The same things were measured in two ways. Each way mixes the same 9 hidden numbers, adds some noise and spreads widely along 4 directions of its own, which tell nothing about the thing.
Some things both ways: the first way, then the second way.
[  1   9 -10 -13  -2 -18  12  -8 -13 -16  11   7  -4  -2  -7   4   6   5
  10   5   0 -10]
[ 18   1 -12  -9  13 -22   0   1   4   7 -17  11  -1 -10  -9  10  -5  21
   2  -6  -4   8  18  -8   7]

[ -2   6 -12  -5   3 -12   0   2 -10  11  -2  17  -3  -3   0  15  -7   6
  -9   2   2   5]
[-19  -6 -15   4   0  15  19   8 -16  -2  -5 -12  14  -8 -19  -8  16  13
   0  -5  15   4   3   7   9]

[ -4  -5  -5  -5   8 -15   3   4  -7   2  -4   1  -5  -4   7   8  -1   7
 -15 -21   2 -22]
[ -5 -11 -13  -3  -3  -1   5   5  -3  11 -19   2  -8  11   9  -3  -9  18
   6   5  -5   1  -6 -12   7]

[  8  -7  -8  -9  -4  -9 -11 -18   6  -1   6  17 -29  -8  -7   4  -2  16
 -12  15  -1 -23]
[-28  -8   1  16  -4   9   0  18   2  -8  12   0  -2  13  -2  -6  -8 -10
  10   8  -5  -1  -1  -3   1]

[ -4  18  -5  -8 -21 -18  -2   2   0  -4  21  18 -17  -5 -20 -17  15   4
  14  16   7 -16]
[  2  -3  -8  -1  12 -11  12  13  -6   7   0  13   7  -1 -12 -10  -7 -14
   6  -6   2  17  17 -14   3]

[  8   6 -17 -20 -17 -11  -8 -20  -7   3   6   3 -19   0  -9  15   5  -3
  -1   8  10  -5]
[-10 -11  -2  -1  16  -9   8   3 -14  13 -14  14   7   2 -11   5   1  14
  -3  -8   5   3   6   3  15]

[  9 -10  -1   0   4   6  14  -9   4  -4  -3 -10   2   4  13  10  -4 -10
   1  -6  -2   2]
[-19  11   4   8 -11   9  -8  -3  15  -9   7 -15  13   0  -2   5  11 -12
  -5 -13   1  -7   8  25   0]

[ 14  22  -1  12 -11  -5 -11   7 -15  -4  13   8  11   5  -6  11  -6 -13
  31 -11  10   4]
[-6 -1  8  1 11 -5 -2  5 -1  6  6 14 13 -3 -3 -4  1 -6 -6 -5  9  1  4  6
  9]

[  1 -10  -2   0   7   4  33  11 -15 -29  -5 -20  23   9  12   6   2   1
   3 -16   4 -15]
[ -6  -6 -15 -19   4 -17   3   5   4  14 -10   5  27  15 -11  -8  -7   0
 -14 -36 -22   7  14  15   0]

[  4   4  -2  -7 -34   4  -3   2  -6   4  11  14 -23   7  11  -2  14   1
   0  13  -4  11]
[ -3  -7  10  12  -3   3  -9  -5  -6  -6   5   0  -3   1 -12  15   2  -2
  -8  -3 -12  -3  -5  17 -14]

[ 27  12  10  28  -3 -18 -18   3 -19  -5  15  22   4  -2  10 -11  -3   7
  18 -19  -4  -3]
[ 17   8  19   1   1 -10 -13   4  14  -2  11  14  -6 -10   7   5  -7 -11
  -1   9 -11  -2  -1   3  -4]

[-13  16   4   5 -19  -3 -10  11 -11  -3  12   4  -3  -4   4  -3   2  -4
  14 -16   4 -16]
[ 14  -9  -9 -14  15 -27 -11 -18  18  10  -4  28   2  15  18  -1 -19   8
 -12 -15 -14 -11  -5 -20  -4]

[ 11  10 -11 -10   4   4  -3  -8   3  -7   6  10  -6   8 -11  14  -4 -10
  14  23  11  -4]
[-10  12  -4   7  -4   4 -20  11  10  -5   4  -5   5   4  -4   6  -5 -10
  -2   6  12  10   2   2   7]

[ 20   5   0   3 -13 -25 -12   2  -8  -8  14  10  -1 -16 -20  12   4   4
  25  -9  -2   9]
[  5   2  14  -3   7  -7  19  -7  -1  -2  -1   1 -10  -8  11   0  13   6
  17   0   6 -12  10   0   6]

[ -1  -3   5  10  -3  -2  -4   0  -4   8   6  22 -15  -4  25  -4  -3  12
  -9  -3 -14   0]
[ 10   0  -1  11 -16  14  -7 -15   1  -8   1  -9 -14 -11   0   9   2  -3
  -4  11  -8  -8 -12  -4 -20]

[-11  -2   3  -9   4  -6  24  -8  -1 -22   6 -12   1  -6  11  -2   3  -4
   9 -11  -9 -12]
[ 17   0 -13  -8  -1  -8   4 -11   2  13 -18   9   1 -13   2  -1   0   5
  -1  -9  -8   1   6 -13  -9]

[-13  -3  -5  -8   5   6  19  11  -2 -15  -2 -12  13  -3  -1  10  -4  -5
  10  -2   6  -1]
[ 10  -8 -10 -18   2   1   9   2 -23  18 -10   4   3  10   5 -19  -6   0
  -1  -4   0   9 -11 -21  -8]

[ 12   3  -8 -11 -13 -12 -13  -2 -12 -10   9  23 -14  -5  -7  -2   8  10
  12  23   4  10]
[ 23  -1  -3 -16   5 -12   0  -5  -2   1  -3   2  -2   0   0   0  -5  14
  -8  -2 -11   3  -4  -3  -5]

[  4   5 -10 -15  -5 -11 -18 -22   2  11   5  12 -23  -6  -5   5   0  -2
  -1  14  12  -6]
[-10  -6  -8  -4  10   0   5   4  -5  10   0  11  15  -2  -1 -12  -1   2
  -6  -6  10   0  -4  -7   8]

[ 17   2   2  19   5  -7 -11  -4 -15 -18   7  19   7  -6   7  -1 -11  10
  20   4  -1  -1]
[ 20  -3   5 -17   9 -13  -4   4  -2  10  13  21  14  -6   2 -17  -9 -10
 -11  -8 -14   0 -10  -9 -12]

[ 32   6  -3  22  11  -5   1  17 -11 -17   8  11  17  13  -8  16 -10   3
  13  -9   3 -12]
[ -9  10   7  12 -10   6 -16  18   1   5  -7  -4  -9   5  -4  10  -6 -19
  10   9  -1  15   8   7   2]

[  7   2  10   3 -12  -3   8   7   4 -15  14   1   0  -8  -5   0   5  -2
  22  -2  -9   8]
[  8   0  18  -2   0   5   4   4 -17   6  13   7  -2  -6   4 -13   3 -18
  11   3  -5  -5  -8  -7 -20]

[-19  10   1  -2 -10   7  11   7  -9 -13   7  -7   8  -3   3  -1  -2  -6
  21  -3   5  -2]
[ 16 -11 -10 -19  14 -16   4 -11  -4  14   1  20  14   5   2 -14 -11   0
 -12 -16  -7   0  -7 -20  -7]

Other things, the second way, with their names:
q307: [-10  17   4   5  -2   3  -5 -13  23 -21   7 -21  -4  -1  10  13  14  11
   5   3  17 -14   6  12  13]
q595: [ 31   1  -3   0   6  -8 -11 -26  -6   8 -13  15 -14 -19  -3  17  -1  12
  -3   3   5   0  -6 -21 -14]
q93: [  0 -10  -5  18  -1   7  -1 -10 -17  12 -13  14 -10 -11 -10  10  -4 -10
   3   3   6   7   0 -18 -12]
q565: [ -9  -1 -16   4  -8  -7  -8   4  31  -9   2  -2   7   7  -2   5 -13  -2
 -10  -6 -19   1  14  10   7]
q911: [  1 -17  15  12  -7   8   2   7 -19  -5   2   1 -23   7  -3   8  -7  -2
   3  21 -16   3 -13   0  -7]
q549: [  0  -6 -14 -11  -4  -6  -3  -7   1  21 -18  12  14   5   3  -7  -6  -1
  -9 -25 -20  -5  -2  -1 -16]
q495: [ 16   7  15  -3  -4   0  -4 -17   1   1  -1   0 -19   1  21   4   4   0
  17   2  -6 -16  -9 -14 -20]
q360: [ 18   9   8  -9   8   2  -4   8 -20   5  10   5   8 -16 -10 -10   6  -4
  -2   6  13  10  -8  -5  -7]
q298: [ -2  -7  -2  -7   5   6  25 -12 -23   5  -6  -8  -2   4   5 -10  15   7
  12  -7  11  -5  -1 -11  -2]
q109: [ -7   7  -4   1 -13  13  -3 -12  14 -10  12 -17   2   5  14  -8   3  -8
   0  -1   1 -13  -8   0 -11]
q397: [  3  -8  17  12  16  -2  -6  20 -24   5   5  20 -14  -5 -10   7  -9  -2
   3  28  18  17  -9 -13  12]
q875: [  4  -6  12  12   1   0  -9  -2 -11   1  -5   4  -9  -4 -15  21  -1  -3
  -8   6  -3   7   0  13  -1]
q534: [  2  -2  21  -7   6  -1  -5  21 -24   9   7   6 -13  23  13 -12 -13 -16
  10  22   8  17 -15 -13   7]
q756: [-34  -3   4  14   7  13  15  20   2 -19  29  -6  17   0  -9 -14   8 -15
   0   8  22   2   8  13  27]
q770: [ 14   2   4  12  -7   3 -15 -30   9  -6  -6  -5 -28  -2  14  25  -1   2
  -2  14   6  -6  -8  -9  -6]
q226: [-15  13  -4   5 -11  22   1  15   3  -5   8 -12  18 -22  -3 -16  17   0
   5   4  14 -10  -5   9   0]
q401: [  3  -5 -11  -3  -1   1  18 -25  -2   0  -6  -9  11 -11  -8   3  15   0
 -19 -17   4   1  11  15   5]
q907: [  0   1  -3   7  13  -6  -4  -7   3  -2   1  10  10 -18 -14  12   8  16
  -9  -6  11  -5   5   7   7]
q398: [ 11  -1   6 -20   8  -3  10   7 -20  17  -3  11  25 -16  -9 -17  11   5
  -8 -18  -6  -2  -3  13  -7]
q846: [  3 -11   7 -19  11  -3  17   9 -19   9  16   9  18   8   3 -30  -2 -19
  -6  -9  -4   6  -9  -3  -3]
q710: [ -5   9 -16 -30   6 -23  10 -11  19  23 -18   4  34  12  10 -14   5  -6
  -7 -54 -10  -6  24  13   5]
q801: [  2  11 -19  -9  -7  -5 -19 -15  36 -15   5 -14  10   5   8   5  -3  20
 -14 -11  -8 -16  -3   5  -3]
q89: [-18  -4   6   5   8   5   0  23 -21   4   8   3   9  12 -15  -6  -3 -17
   5   0  11  15   2   2   5]
q410: [-29  -6   1   1  -2   9   4  -1   7 -12   8 -17   7  20  10  -2   8  14
  -4  -5   2 -18  -8  19  14]
q614: [ 15   9 -16   5 -14   1  -7 -39  18   2 -17  -5  -3 -19   1  17   9   1
  -9 -17  -5 -10   8  -2 -20]
q96: [-24   1  -4  14  -9  24  -5  38  -6 -14  17 -10   9  -8 -14 -14   2   2
   7  23   5   3 -12   4   3]
q654: [ 12   4 -10  -5  11 -16   4 -15  16  -3   3   8  14 -15 -11   4   7   6
  -9 -23  -4  -4  17   3  -2]
q136: [ -3  -5 -14  -2  -5  -5  -9   3   4  16 -21   9   1   5   5   0 -10   9
   0  -4 -10  -1  -2  -9  -2]
q17: [ -3   8  -1   3  -7   5 -20  12   0   2  -6  -6   1   2  -6   9  -5   3
  -5   6   1   8  -5   9   1]
q798: [-34 -30  10  19  10  22  25  19 -47   5   4   6  -4  12 -13 -10   5  -4
   9  16  18   8 -15  -5  12]
q176: [  5   1  24   7  -7   6 -15  24  -1 -15  22   1 -13  -2   1   1  -7   2
   5  26 -19  -6 -18   5 -12]
q749: [  5   5   4   5   2 -10  -8   9   5  -3  -7   0 -19   8   0  14  -9  -1
  13  17   4  14  12  -8  12]
q608: [ -6  -6   8  -4   5  -6  10  -5  -2  -6  15  -2  13  10  -7  -3   5 -14
  -6 -22 -10  -2   9  17  -6]
q279: [-10   4   2   7  -9   5  14  -1   7  -2  -5  -9  -8   1   6   0   6 -16
  14  -1   4   3  16   3   5]
q243: [ -1  -8 -14   1   0  10  21 -15 -12   6 -13  -2   8 -20  -5  -6  17  16
  -5  -8  12  -8  -2  -2   1]
q900: [  5  -6 -10  -8  -5   2  -7   6  -5   9  -3   5  10   4  -1 -10 -10   0
 -15  -1  -7   8 -13  -4  -3]
q220: [  9  15   6  -5  -5  -2 -17  -3  26 -14  18  -7   5  -2   8   3  -2  -4
 -11   2  -5  -6  -3  12  -1]
q555: [-25  -3   4  10   2   7  13   0  -4   0  -2  -5  -3   9   5  -3   9  -7
  21  -4  10  -8  10  -3   4]
q692: [ 30 -10  -2  -8   8 -12  -3 -10  -9   1   1  10  -4  -2 -10   7  -9   5
 -21   0 -13  11  -7  -3  -6]

Some of these things the first way, each followed by its name:
[ -2  -7   6  18   0  -8   0   2 -10  15  -6  -1  15 -10  21 -14 -10   6
  -5 -17   9  -1] => q846
[ -7  25  -5  -6 -21  -2  -1   0 -13   5  15  10  -5   1   2  11   2 -14
  20  -1  -1  11] => q907
[-31  -9  -1 -24  10  12  35  -4   3 -14  -7 -20   0  -1  23   4   2 -12
   0  -1  -4   1] => q801
[  0  27   2  19 -14  -9   3  28 -25 -19  20  18  18  -1  -9   6  -3   2
  38  -9  -5   6] => q654
[ 35  -7  -3   6  10 -19 -10   5  -3 -20   3   0  10  -4 -20  11  -2   5
  13  -9  10 -15] => q710
[  5  -2  -3  -3  -9   3   4   3  -1   5  -5 -14  10   1  -1   2   1 -11
   7  -3  19   0] => q534
[-21  -4   8  -1   4  11  21  16   7  -9  -1 -12  10  -7  15   4  -2 -11
  11 -14  -7   3] => q109
[ -6  -4  -5 -20   9   1  21  -6   4 -30   5 -17  -6   4   2  14   7 -11
   9 -10  -8 -20] => q136
[  5   6   8   9  -3  -5  -4   9  -9  10   6  10   2   1  19 -13   1  -3
   8  -8   3  10] => q220
[  2   5   1   0 -17  -7 -11  -4 -15  15   2  10  -6  -3  19 -13   5   0
   3  -1  12  10] => q401
[  1 -10   4   9  12  -2  16   5  -3  -7  -4  -4   3   1  24   2  -6   8
 -15 -31  -9 -21] => q549
[ -9  -5  -4   9  -4   7  11 -10 -26   5  -9   4   9   1  36 -11 -11  12
 -10   0   6   3] => q692
[-16  15  -2  16  -7   9  17  13 -16  -1   6   7  16   2  13  14 -14  -1
  12 -12 -10   4] => q595
[ 12  -4   2  -8  -9 -19  -2 -12  10  -1  10   1 -16 -11  -8 -10  12   1
   2  -1   1 -14] => q279
[ -3  -5  -6   3  -5  -8   2  12  -3   7  -5   3   8 -15 -10  19 -12  10
  -1  -9   0   6] => q298
[ -7  -4   5   7   2   3  14  -5   2   1   4   7  -8  -4  22   0  -7   6
  -9  -7 -17  -8] => q614
[ -4 -15  -7 -14  17   6  11 -26   1  -4 -10  -6  -9   2  23  -2  -4  -3
 -12   9   5 -10] => q900
[  4   0  -9  11  -1  -1  -7 -22   1  16   6  23 -20  -4   8   7 -20  17
 -24   4  -8 -22] => q93
[ -2  11 -12   9   0   3   7 -18 -16  19  -5   0  11   5  16   8 -21  -5
  -6 -12  10  -7] => q397
